Each new row is followed by its nearest point in the smallest flat space through zero that holds the last named rows.

Q_535:
array([[ -3,   9,   9,   7,  17,  -3,  -4,  -3,  -9,  -9,   7,   9,  -3,
          6,  -5,   5,  -2],
       [ 11,  -5,  -9, -12, -11,  -2,  17,  17, -13, -20, -11, -20,  -1,
        -15,  21, -12,   9],
       [ -3,  16,  18,   7,  -9,   5,  12,  12, -13,  10, -12,   7,  18,
          4,   1, -16,   5],
       [  0,  -2,  -9, -12,   5,   1, -15, -11,   2,   5,  -3,  -2,   2,
         10,  -7,  19,  13]])
New rows:
[  9,  12,   4,   1,  -8,   1,  -2,  11,  -1,   7,   2,   3,  -3,   3,   6,
 -15,   1] => [-1,  3,  6,  3, -6,  2,  7,  6, -2,  3, -3,  1,  5, -2,  2, -9, -1]
[-21,  -5,  -4,   9,  -8,   0,  -9,   5,  19,  -2,  -2,   2,  -1,  -6,   3,
 -17,  -5] => [ -1,  -6,   0,   6,  -8,   1,   4,   1,  11,   7,   4,   1,  -2,  -6,   0,
  -8, -11]
[ 25,  25, -26,  18,  -8, -16,  14,   8,  -6,   7, -10, -10,   9,  10,   8,
   8,  14] => [  3,   3,  -1,  -8,  -6,   2,   4,   6,  -9,  -1, -11,  -6,   8,   1,   5,
  -2,  12]
[  1,  -3,  -1,   8,  -2, -10, -12,   5,  14,  -2,   7,  18,  -8,   4,  -8,
  -7,   9] => [-3, -1,  1,  5,  3,  0, -4, -5,  6,  4,  6,  5, -3,  1, -5,  2, -6]

Q_926:
array([[ -9,   4,   8,  -3, -20,   4,  13,   6,  33,   7,   6,   6,  20,
          4,  19, -12,  -9],
       [  3,  -3,   7,   3,  -3,   6,  17,   2,  20,  -6,  23,  -2,   0,
          6,  11,  -8, -17],
       [ -1,  15,  24,  15,   2,  16,   9,   2,   9, -11,  14,  18, -15,
          6,   4, -15, -33],
       [ -9,   8,   8,   2,   0,   5,   9,  20,  22,  -8,  10,   2,  20,
         10,   8,  -1,   7]])
New rows:
[ 12,  -6,   5,   1,   7, -16,   7,  10,  13,  11,  15,  17,   8,  -2, -12,
   6,  -6] => [ 0, -1,  1,  1,  0,  1,  5,  3,  7, -3,  8, -2,  2,  3,  3, -1, -2]
[ 11, -14,   3,  16,  10,   7,   5,  13,   0,  12,  -4, -10,  -4,   1,  14,
  16,  13] => [ 2, -4, -5, -1,  6, -2,  2,  4, -1, -4,  5, -7,  3,  2, -2,  5,  8]
[ -9, -15, -12,  -7, -17,   2,   8,  -9,  -5,   6,   9, -11,  15,  -7,  -2,
  16, -14] => [  4, -12,  -9,  -7,  -8,  -6,   5,  -8,   6,   8,   4,  -9,   3,  -3,   6,
   0,   0]
[ -4,  -2, -14,  -5,  11,  13,   4,  -6,   5, -13,  -7, -16,  -1,  11, -16,
  -2,  -6] => [ 4, -3, -2,  1,  7, -1,  2,  1, -3, -5,  6, -5, -3,  1, -3,  3,  2]
[-17,   0,   4,  -9, -12,   8,  -5,  17,   8,  14, -13,  -8,  -8, -13,  -5,
  -5, -10] => [ -5,   4,   2,  -2, -10,   0,  -3,  -2,   4,   8, -10,   7,   4,  -3,   3,
  -5,  -3]
[-7, -5, -4,  2, -8,  4, 17,  0, -2, -7, -7,  7, -7, 12,  5,  8, 10] => [-1,  0,  0,  0,  1,  0,  1,  3,  2, -1,  1, -1,  3,  1,  0,  1,  3]

Q_741:
array([[ -6,   6,  11,  -5,  -7,   6, -15,  -6, -27, -13,  -2,   0, -11,
         -9, -11,   2,   8],
       [  8,   7,  17,  15,   8,  -5,  -7,   0,  -3,  -3,   4,  -6, -20,
         21,  -5,  27,  13],
       [  5,  13,   0,  -1, -13,  13, -14,  14,  -1,  -4,  16,   3,  -6,
        -11, -13,  -7,   5],
       [ -1,   9,  18,  11,  10,   5, -10,   7, -11,  10,  27,  -3,  -1,
         -8,   8,  10,   8]])
New rows:
[  3, -12,  -3,  -5,   4,  -2, -16,   2, -12,  -8,   1, -14,  -3, -17,   0,
  -3,  17] => [ -5,   2,   5,  -3,  -2,   4,  -7,  -2, -14,  -4,   2,   0,  -2,  -8,  -2,
  -2,   3]
[ -2,   4,   1,   2,   6,   5,  16,  10, -12, -23,  -8,   8,   3,   2,  10,
   1,  -3] => [-3, -3,  0, -2,  0, -2,  1, -5, -5, -2, -6,  0,  0,  0,  0,  0, -1]
[  0,  23,  -4,  -5,   1,  12,  23, -11,  -1,  -7,  -3,  24,  30,  -8,  14,
  -5,  -2] => [ -6,  -5,  -6,  -6,   1,   1,   6,  -2,   0,   5,   0,   2,  13, -11,   8,
 -12,  -7]
[-14, -10,  -2, -13,   2,   1,   2,   0,  12,  17,  -2,  17,  -9,   1,   2,
   4, -12] => [-1, -4, -5, -1,  2, -2,  6, -1,  6,  3, -3,  1,  6,  0,  4, -3, -4]
[  8,  30,   5,   0,   3,  -1,  16,  -5,  16,  12,   1,  -6, -10,   1,  -7,
  -8, -16] => [ 6,  2, -5,  3, -1,  0,  2,  7, 13,  3,  4,  0,  0,  5, -1,  0, -1]

Q_872:
array([[ -1,  -4,  10,   3, -14, -10,   6,  18,  12,  -3,   4,  -4,   2,
          9,  -8,  11, -12],
       [-10, -14,  -5,  14,  -9,  10,  15, -20, -10,  -6,  22,  -7,  -1,
          0,  13,  -7,  -3],
       [ 12,   9,  -6,  15,  15,  16,  11, -16,  -2, -12,  12,   4,  -8,
         -1,  11,   0,  10],
       [  0,   6,  16,  14,  -7,  10,  -8,  12,  -3,  -8,  -2,   2, -15,
          4, -16,   2,  23]])
New rows:
[-13,   7,   1,  -4, -25,  -6,   2,  -3,  -1,  -6,  -1,  -5,  -1,  -7,   7,
  12,   2] => [ -7,  -7,   3,   1, -10,  -2,   1,   3,  -1,   1,   3,  -4,   1,   2,  -2,
  -1,  -3]
[ -6,   1,  -3,  16,  -6, -16,  -1, -15, -12,   0, -12, -25,  -2,  -7,  -8,
  -8,  -5] => [-9, -8,  0, -1, -7,  1, -2, -4, -7,  3,  1, -3,  1, -2,  1, -6,  0]
[ 10, -10,  -1,  -2,   5,   1, -25,  -1,  -3,   4, -25,   2, -16, -14,   8,
   0,  23] => [  0,   8,   0,  -7,   9,   5, -18,  -1,  -9,   6, -16,   6,  -5,  -7,  -6,
  -8,  19]
[ -9,   0,   4,  -4,   3,   8,   2, -11,  -5,  -9, -11,  14,  24, -11,   4,
 -17,   0] => [ -4,  -2,  -7,  -6,   4,   2,  -4, -10,  -7,   5,  -3,   0,   3,  -6,   5,
  -8,   2]
[-2, 25, -5, -5, 20, -3,  3, -1,  1, -5, -9,  6, -4, -8,  5,  3,  5] => [13, 13, -5, -4, 18,  2, -3, -3,  3,  0, -8,  7, -1, -3,  3,  1,  5]
[ -5,  25,  -9,  -2,   5, -10,   8,  -3, -11,  -1,   8,   0,   2,  -6,  -3,
  20,   1] => [ 7,  5, -3,  0,  7,  0,  3, -1,  4, -2,  0,  2,  0,  0,  3,  3, -2]

Q_395:
array([[ 12, -27, -18,  16,  -7,  -5,   5,  -4,  -9,  -6, -15,   6, -19,
         -2,  12,   8, -16],
       [-13,  -2,   8, -15,  -1,  -6,  24,  -2,  -3,  -7,  12, -15, -12,
          4, -17,  -2,   5],
       [ 10,  -7,  -3,   3,   2, -10,   0, -23,  -5, -18, -28,   8,   2,
          9,  -2, -17,   5],
       [ 13,   0,  11,  -2,   5, -12,  10,   3,  14,   2,  11,   1,   3,
          0,  17,   4,   2]])
New rows:
[ -2, -13,  13,  -3,   7,  11,   6,  -5,  -1,   5,  11,  15, -13,   0,  14,
 -17, -10] => [ 4, -4,  1,  1,  0, -4,  5,  1,  2,  0,  2,  0, -3,  0,  5,  3, -2]
[  4,  -4,  -6,  -9,  -4, -13,  -4, -10,  15, -11, -12, -16, -13,   4,   8,
  12,  14] => [ 6, -6,  2, -1,  1, -9,  9, -6,  1, -7, -4,  0, -4,  3,  3, -3,  1]
[  3,  -9,  10,   1,   9, -13,  -3,  11,   2,  -9,  16,   9,  -1,  -6,   6,
   9,   3] => [ 6, -2,  5,  0,  2, -6,  6,  5,  7,  3,  9,  0, -1, -1, 10,  5, -1]
[  4,   4,   2,  -7,   0, -12,  -9, -14,  -5,  13,   5,  15,   8,   4,  -6,
  -2,  -1] => [ 2,  5,  3, -1,  2,  0, -5, -3,  2, -1, -3,  3,  7,  1,  1, -5,  4]
[  2,  -7,   3, -16, -16,  12, -15,   2,   2,  -5,   2,  15,  17,   2,  -9,
 -16, -10] => [ -3,   7,  -1,   1,   1,   6, -11,  -2,  -2,   1,  -6,   3,   8,   1,  -5,
  -5,   3]
[  4,  16,  -3,   0,  -9,  -6,   4,  16, -13,  14,  17, -11, -10,   0,   2,
  -2,  -1] => [-6,  2,  2, -3, -1,  4,  4, 10,  1,  7, 14, -6, -4, -4, -1,  8, -2]
